There are 8 hidden switches. A switch that is on adds its own fixed numbers to the row, and there is some noise. The rows also spread widely along 9 directions, which tell nothing about the answers.
Some rows, each with its switches (1 for on, 0 for off) after it:
[-22  10  -8  -6  -4  -3   7   8  -8  13  17 -10 -28   2 -13 -26 -10  -3
   9   6  -6  15   1 -10 -18  16  14  -3  -2  16  -4   1  10   1 -11  -3
   1 -11  20   1 -35] => 1 1 0 0 0 1 0 1
[  6  -6   6   0   2   9 -11 -12   5  -4   1  -6   8  12   2   0   7   6
 -11  -1  10  -1   9  10   5   1   1 -14   3  -7  14  -4  -2   2   4  -3
   9   7  -4   4  -3] => 0 0 1 1 0 0 0 0
[  4  -9   2   2   7   9 -10  -1  -2 -10   4  -6  -9   4 -12 -18   2  12
   0   1  20   3  -2   5   8  -4  10 -11  -8  -3  -7   8   2   6   5  -7
   4   3  -2  -3 -16] => 0 1 0 0 0 0 1 0
[ 11   2 -13   4  13 -21  -5   4  17  14   3   2  10   2  13  -5   6  -9
   3  -7  -3  -4  -5   3  -5  -5 -21   7  -2  12 -10   5   6   0  15  11
  -2 -10   7  10  -4] => 0 1 1 0 0 1 0 0
[ -2   2 -11  -1  -1  -7  -8  -3   3  10   9  -5  -2  -1   2 -11   4  -4
  -4   0  -5   2   7   4  -6   3  -9   1  -1  14   0  -2   6   1  -1   5
   0  -2  12   4 -12] => 0 1 1 0 0 1 0 0
[ -1   1   3 -22   5   5  -7  -9  -4  -4  -7   1   4  11  17   4   6  -3
 -10  -1   6  -9 -13 -11  -8   4   9   0   6 -12  10  -4  -3  -1   8   4
   0  -2 -18   1  -4] => 0 1 1 0 1 0 0 1
[ 12  -3   5  -3  10   3  -8   0  13  -1   4   1   8  18   9  -1   0  -7
   0  -5  14   7  -6   8   5  -9 -13  -3   0  -3  -6   4  20  -9  17   3
   8   1  -2  10   2] => 0 0 0 1 0 1 0 0
[  2 -10   0   3  -9   2  -1  -4  -3  -3   3   4   0  -5  -4   3   4  -8
 -14  -8  27   9 -10   4   5 -10  -5   2  -2 -16   3   2  14 -10  16  -1
  -1 -14 -11  10   5] => 0 0 1 1 1 0 0 1
[ 13  -8   3 -13  14  -7  -8 -14   3  -2 -15  -1  19   3  16   2   8  -2
 -17  -5   4 -15  -6   4   9  -9 -19   2  -1  -2   4 -10  -7   2  15   5
   1   8 -13   0  11] => 1 0 0 0 0 0 0 0
[ -7  -3   7  -2   4  -3   8   2  -5   6   4  -5  -5   4   5  -5  -6  -9
  -3  -5  17  10  -9  -1 -15   2   0  -2   0  -4   0  -3  14  -9  10   0
   6  -9  -8   4 -11] => 1 1 1 1 0 0 0 1
[ 21  -9  -8   1   8   2 -21 -18   5 -18  -4  -2  15  -6  -3  -4  14  11
 -21   0  14 -10  -5   5  31 -15  -6  -3  -7 -12   6   3  -6   4   9   3
  -7  -1  -6   1  11] => 0 0 0 0 0 0 0 0
[  3   0  -2 -14   6  -1   1  -2   1  -7  -3   3   0   4   2  -5   0  -9
   2  -1  21  -2 -30  -7   4  -1   3   7  -2 -15  -8   9   4  -3  18  -1
  -6 -14 -16   1  -6] => 0 0 1 0 0 0 0 1
[ 15   5  -3 -14   3   4 -25 -17   7 -10  -4  11  17   6  13  15  17  -7
 -20  -4  -2 -11 -11 -12  12 -10  -2   3   2 -12   7   0   3  -4   7  13
 -16 -10  -8   4  10] => 1 1 0 0 0 0 0 0
[ -2   2   3   1  -7   2  -6  -8   1  -2  11  -7   7   3   7  -4  -4 -11
 -12  -3  13  11  -6  -1   1   2  -9   3   2  -3   9  -5  22 -19   2   4
  -1  -7   2   2   5] => 1 0 1 0 0 0 0 0
[  1  -5  16 -16   8  -1  19  11   4   5  -6   4  -6  22  10   8  -6 -12
  14  -6  11  -3 -20 -11 -20   5  11   0   5 -22 -11   1  -2  -2  25  -6
   9  -5 -26   3 -11] => 0 0 0 1 0 1 0 0
[  9 -10  -9  17  20 -21   8   5   3  -4   3 -14   4  -7   0 -19  -3   5
   4  -4  20  -6 -18  -1   6  -5  -5   2  -5  -8  -7   9  -5  -4  20   2
   3 -12  -8   1  -7] => 0 0 1 0 0 1 1 0
[  1   4   1 -13   6   3 -10  -3   7   3  -3   3   5  13  11   3   9  -2
   3  -3  -4 -10  -6  -5  -8   5   6  -5   5  -4   2   1  -8   7   7   2
  -1  -1  -8   0 -12] => 0 1 1 0 0 0 1 0
[ 12  13 -12 -24   0   7 -25  -6  15  -3   4  18   5  10  -2   5  17 -11
   1   2  -9  -8 -16  -8  16  -4  -1   4  -2   1  -9  13   5   9   8   6
 -15 -11   7   7  -3] => 0 0 0 0 0 1 0 0
[-10   1  -3 -25 -19   7 -12  -6  -8   7   7  12  -8  -5  -7  -3   6 -26
  -8  -7   5   8  -8   2   0  -3 -18  11  -7  14 -13  -1  24  -2   5   1
  -1   0   4   5  -3] => 1 0 1 0 0 1 1 0
[ -2  -4  -6   1  -9   2  -3   5   5  15   6  12 -19  -3 -24  -1  11  -5
   0  -6   3   7  13  10  -1  -3   6 -11  -7   3  -4   7  -3  15   9  -6
   3 -13  10  19 -17] => 1 0 0 1 1 1 0 1
[ -7  -9   1   7 -15   8   2   3  -1   8  14  -3 -16   0 -19  -8   0  -3
   1  -6  12  13  12  12  -6   3   2  -9  -1  -1  -2   3   8   2   5  -9
  10  -2   4  10 -17] => 0 0 1 1 0 1 1 0
[  8  -3  -4   2   3  -5  -7   1  13  13  -1  10   9   8  11  13  10 -12
  -4 -16   6  -1   1   4  -9  -8  -8  -3   3  -9   0   6   7  -1  21   8
   2 -10  -9  16  -3] => 0 1 1 1 0 1 1 1
[  1  -4   2 -10   0  12 -18  -9   3   7  -2   7  -2   9  -3  -1  15   1
 -14  -2   5  -2  17  14  -2  -2   2 -14  -4   6   8  -2  -3  13   3  -2
   7   6   1  11 -10] => 1 1 1 0 1 0 0 1
[ 15  -4 -14  -1   4 -10 -19 -14   8  -5  -4   7  20 -11   3   5  21  -2
 -17  -7   2 -13 -10   3  19 -13 -16   5  -2  -1   6   3  -6   4  14  10
  -7 -10  -4   8  12] => 0 0 1 1 1 0 1 0

New rows. What belongs after each?
[ -7   9  -5 -11   0  -4   3   8   9  14   8   2 -11  12  -3  -8   1  -9
  16   2  -8   1  -5  -3 -13  14   3  -1   2   9  -7   5  -2   8   4  -2
   1  -7   9   6 -23] => 0 0 1 0 0 1 0 0
[  3   0  -4  -6  -4   8 -11 -15  -4  -9  -1   2   3  -2  -9   6  12   0
 -19  -3   9  -4  -8  -6  12   0  14  -6   1 -20  16   1  -7   4   5   1
  -8 -15 -10   5  -2] => 1 0 1 1 0 0 0 1
[  5  -8  10 -31 -11  11  -4  -6  -1   2 -11  21   1  12   7  25  11 -21
  -7 -14   3 -10 -12  -7  -5  -6  -3   5   4 -19  -8  -2   1   4  23  -2
   0   2 -27   7   5] => 0 0 0 1 0 1 1 0
[  0 -13   9  -2  -3  -1  12   5  -3   8   1   2  -7   3  -2   1  -7 -16
  -5 -13  25  14  -6   5  -7  -9 -10   3  -4 -12  -8  -2  22 -12  22  -2
   9  -7 -13  11   0] => 1 0 0 1 0 1 0 1
[ -8  10  -3   5  -6   2  -3  12  22  24  14   9 -12  15  -9   3   8  -6
  23  -4 -13   7  13   8 -21  13   9 -13   3  12  -5  10  -2  14   2  -4
   2 -14  18  14 -33] => 0 1 1 1 0 0 1 0
[  6  11  -3 -11  -8  28 -34 -10  21   7  10  16  -4  23 -17   7  19  -1
  -6  -1  -8   8  23  12  11   2  11 -24   1   6  10  10   9  15  -6  -2
   2  -1  21  20 -14] => 1 0 0 1 0 1 0 1
[-12  -8   5  -7 -22   9   5  -3 -14   1   7  -2 -17  -3  -7  -1  -4  -7
 -11  -3  11   9   2  -5 -12   5   8   2  -1 -10   0  -9   8  -7   0  -7
  -4  -2  -7  -2  -9] => 0 1 0 0 0 0 0 0
[  8 -18   8  16  15 -12  15   7   0  -4  -4  -9   2   0   2  -8 -11  -2
  -1 -12  38   5 -18   3   2 -13  -5   0  -7 -22  -7   5   8 -13  29  -2
   7 -10 -22   5   0] => 1 0 0 0 0 0 1 1
[ -8 -12  -4  -9  -6  -9   6  -1 -10   8  -5  -1  -8 -14  -6 -12   2  -2
  -3  -4   3  -5  -2   7  -2  -3 -14   7  -8  11  -7  -8  -9   7   8  -5
   5   6  -2   0  -7] => 0 0 0 0 1 0 1 0
[ -2 -16   6 -27 -15  13  -9 -15 -19  -8  -2   2  -4  -4   1  -4   3 -13
 -25  -4  24   1  -6   5   5  -9 -17   8  -6  -2  -3 -10  18  -7  10  -3
   8  15 -16   0  11] => 0 0 1 0 1 1 0 0
[ 12  -7   7  15  20  -5  -5   0  17  11  -3  -5  14  18  15   2   5   7
  -7  -9  12   1  14  14  -9  -4  -3 -19   3  -4  15  -1   0  -2  16   5
  15  -3  -4  16  -5] => 1 1 1 1 1 0 0 1
[  4   1  -6  11  -2   2  -9  -3   9   1   8  -1   2   5   1   2   4   2
  -9  -4   5   9   6   1   1  -3   5  -8   2  -8  10   3   9  -6   4   4
  -5 -16   6  10  -6] => 0 1 0 1 0 0 0 1
[ -2  14   0   4   9  -5   2   8  25  18   8   0   1  20   3   2   3  -4
  19  -2 -13   2   1   2 -15  16   8 -13   8   4   5   5  -7   7   6   1
   3 -16  11  12 -23] => 1 0 1 1 0 0 0 0
[ -1   4   9 -32   0  23 -23 -10  -8 -10   5   7  -4  17   3  -6   5 -12
  -8  -1  15   2 -16  -9   2  -1   6  -2  -3  -1  -8   6  23  -4   5   1
   2   6 -11  -1  -7] => 1 1 1 0 0 1 1 0
[ -5   7   6  -1  -5   6  -3  -6  -1  -8  15 -10   3   7   3  -7  -9 -10
  -7   0  15  16 -15  -8   1   6   1   0   4  -8   9  -1  26 -22  -1   4
  -2 -15   1   2  -3] => 1 0 1 1 0 0 0 0
[  2  -4  -1 -38  -4   4 -13 -22 -20 -15 -10   8   7 -11   9   3  13 -14
 -24   0   7 -15 -27 -10  10  -8 -10  15  -3  -3  -4  -8   3   2   8   6
  -9   3 -22  -8   9] => 0 1 1 1 0 0 0 0
[ -3   5  -6 -19  -4   6 -17  -6   4   5   5  10  -6   1  -6  -5  16  -4
  -2   4  -7  -2   2   6   0   1  -2  -4  -4  17  -4   2  -1  14  -2   0
  -1  -2  11   6 -14] => 0 1 1 1 1 0 0 0
[-13  -2 -15 -19 -24   7  -4  -8 -17   1   6  10 -24 -17 -27  -6  14  -6
 -12   2   1   1  -2  -4   4   4  14   2  -5  -1   1   2  -8  15  -2  -7
  -6 -13   1   6 -17] => 0 0 1 1 1 1 0 1
[ -1   7  -4  -4  -3   4 -11  -8  10   6   4  -1   4   8  -1   0  11   2
  -3   2 -11  -2  10   5   0  10   3 -10   6   5  13  -2 -10  10  -3   0
   0  -2  10   6 -12] => 0 0 1 1 0 0 0 0
[ -2   4  -6 -31   3   1  -6  -5  -2   0  -6  13  -3  -3  -5  -4  11 -13
   3   1   6  -7 -24   1   4  -1  -5   8  -6   4 -14   6  -2  14  13  -1
  -4  -7  -7   1 -11] => 0 0 1 1 0 0 0 1
[ 12  -7  -7   8  16 -11 -10  -4   9   2  -4  -2  17   3  10  -4   8   0
 -13 -10  13  -5  -3   4   6 -10 -13  -4  -1  -6   9   3   2  -4  19   8
   7  -6  -7  13   5] => 1 0 1 0 1 1 1 1
[  2   7  -6 -15   3  -2  -8  -3   6   5   2   7   4   7   6  -1   4 -17
  -4  -5   7   3 -16  -4   1  -1  -9   7  -1   0  -3   5  17  -6  14   7
  -3 -11  -1   9  -3] => 1 0 1 0 0 1 0 1
[ -4  12  -9 -19   7   3 -11  -1   3   3   3   0  -7  15   4  -8   7   3
   1   5 -12  -4  -6 -15  -7  10  18  -5   4   3   6   5  -5   8  -4   4
  -3  -8   7   3 -19] => 0 1 0 0 1 1 0 1
[ -9   8  -6 -33   2   5 -10  -8  -7   0  -3   7  -3   1  -3 -10   8  -9
   3   3   0  -5 -22  -3   2   5  -2   5  -2   9  -7   5   2  11   3   0
   0  -1  -3  -2 -17] => 0 0 1 1 0 0 1 1
[ 14   6 -10  13   1   3 -17  -6  24   2   7   8  15  10  -1  11  15   1
  -5  -5   3   2   4   6   9  -3   4 -12   5 -13  15  11   0   2  10   5
  -7 -20   7  17  -3] => 0 0 1 1 0 0 0 1
[  7   8   3 -16   1   0  -7  -1  10   0   5  12   7  14  10   9   1 -23
   1  -7   6   6 -23  -9   3  -7 -10   9   1  -6 -10   5  27 -14  19   9
  -5 -15  -5   9   6] => 1 0 0 1 0 1 0 0
[ -2  -4   2   3   6  -9  10  11   0   6  10  -6 -13   1  -2 -15 -10  -9
   7  -4  16  11 -12  -3 -10  -3  -2   4  -7   2 -17   4  18  -9  14   0
   3 -11   1   3 -14] => 1 1 0 0 0 1 0 0
[  2   8  -8   2  10  -8   2  11  19  15   7   3  -2  13  -1  -4   3  -7
  17  -2  -1   4  -5   4 -10   7   2  -6   2   2  -5  12   2   6  14   2
   3 -16   8  14 -20] => 0 0 1 1 0 1 0 1
[  5  -3  -8  -1  12 -20   2   2   5   6  -5   3  10  -7   7  -5   3 -13
   1  -8  13  -3 -23   1   2  -8 -18  11  -5  -1  -9   5   4  -2  22   6
  -3 -16  -8   7  -2] => 1 0 1 0 0 0 1 1
[  5  11   4 -16  11   2 -10  -8  14   2  -7   1  27  27  33  15   3 -11
  -3  -8  -4  -5 -14 -10 -10   7  -6  -1  17 -12  18  -4   8 -11  12  12
   2  -5 -12   6   4] => 0 0 1 1 0 0 1 1
[  3  -1  -8  -8   3  -6  -2  -1  -4  -4   3   3  -2  -3  -2  -7   3  -8
  -6  -2  19   2 -23  -5   6  -6  -3   6  -3  -8  -4   8  11  -5  16   4
  -1 -16  -9   7  -2] => 0 0 1 1 1 1 0 1
[  9  -3  -8  -1  11 -11  -5   1  11   8  -1   1   3   3   6  -3   8   0
  -1  -3  -4  -7   3   1  -2  -4  -7   0  -2   5  -5   1  -5   6  11   5
  -1  -3   4   6  -8] => 0 1 0 0 0 1 0 0
[  0   2   5 -10   6   3  -9  -7   3   3   3  -2   6  10  10  -3   3  -7
  -7  -2   3   2  -2   4  -6   2  -8  -4   1   8   4  -4  11  -3   4   4
   6   1   0   4  -6] => 1 1 1 1 0 0 0 0
[ 10   1 -13  -8   5   4 -23 -13   1  -7   3   3   0  -3 -11  -8  21   8
 -13   3  -2 -10   2   2  15  -3   8  -9  -5   2   3   6 -10  17  -1   3
  -5  -4   4   4 -12] => 0 1 1 1 0 1 0 0
[ 13   6 -13  -6  22  -7 -15  -2  20   7  -3   3   9  14   3  -8  14   5
   7   2  -5 -10  -2   7   6   0  -3  -8  -1   8   0  12 -10  17  11   3
   2  -2   8  10 -15] => 0 0 1 0 0 1 0 1
[  5  11 -10  -8   3  -1 -13  -6   5  -9  13  -2   4   2  -1 -10   5  -6
  -2   4   6   3 -21  -9  12   1   0   3   1  -1   0  10  15  -6   3   8
  -8 -16   6   3  -5] => 0 0 1 1 0 1 0 0
[  4  -3  14  -4   8   2   6   7  12   5   0   3   2  21  14   9  -1  -8
   9  -7  14   1  -9  -1 -17   4   7  -6   5 -16  -4   3   5  -3  19  -1
   7  -7 -17   7 -11] => 0 1 1 1 0 0 0 0
[ -4 -12 -11  30   2 -19  16  15   0  12  12  -6 -17 -17 -23 -18  -3   0
   5 -10  23  12  -4   7  -4  -5   3  -5  -9  -5  -6  12   2  -2  18  -4
   7 -27   3  17 -19] => 1 0 1 1 1 1 1 1
[ 16   0  -4   7  16   2 -20   4  18   3   9   7   3  12  -3  -7  10  -1
  -1  -5  19   5   0  10   8 -12   1 -13  -7  -2  -5  18  15   1  16   6
   2 -13   5  18  -7] => 1 1 1 0 1 1 0 1
[-11   8  -1 -15  -4  -2  -3  -8  -3  12   3  -6  -1   9  13   0   2  -8
  -9  -1 -18  -3   6 -12 -19  16   3  -1   9   7  14 -13   0  -3  -5   7
   1  -1   3   1 -13] => 1 1 1 0 0 1 0 0
[  7   6  -6  -9  20  -1 -16  -4  13   5   1  -4   4  14  -1 -14  10   8
   5   6  -7  -9   0   5   6   6   1 -14  -2  12   1   5 -11  16   4   2
   6   3   9   5 -17] => 1 0 1 0 0 1 0 0
[  8   4   0  -8   0  17 -25  -2  20  10   2  14   5  26   6  12  15  -5
  -2  -9  -1   2  16   8  -7  -1   4 -16   5  -3   4   8   7   8   9   1
   5   2   2  16 -11] => 0 1 1 0 0 1 1 1
[  7  14  -4 -14  17  -8 -13   7  17   6  10   9   7  14  11 -10   3 -20
  13  -1   5   5 -26  -4  -2  -5 -16   9  -5  15 -22  13  30  -8  15  12
  -3 -13   9   8  -8] => 1 1 1 0 0 1 0 0
[ -6 -10   1 -16 -13   6  -2  -7 -11   2  -5  12  -7 -10 -11   7   9 -17
 -13 -12  16   0 -11   2   2  -6  -3   5  -5 -11  -4  -1   4   4  15  -4
  -1  -9 -17   7  -3] => 1 0 1 1 0 0 1 1
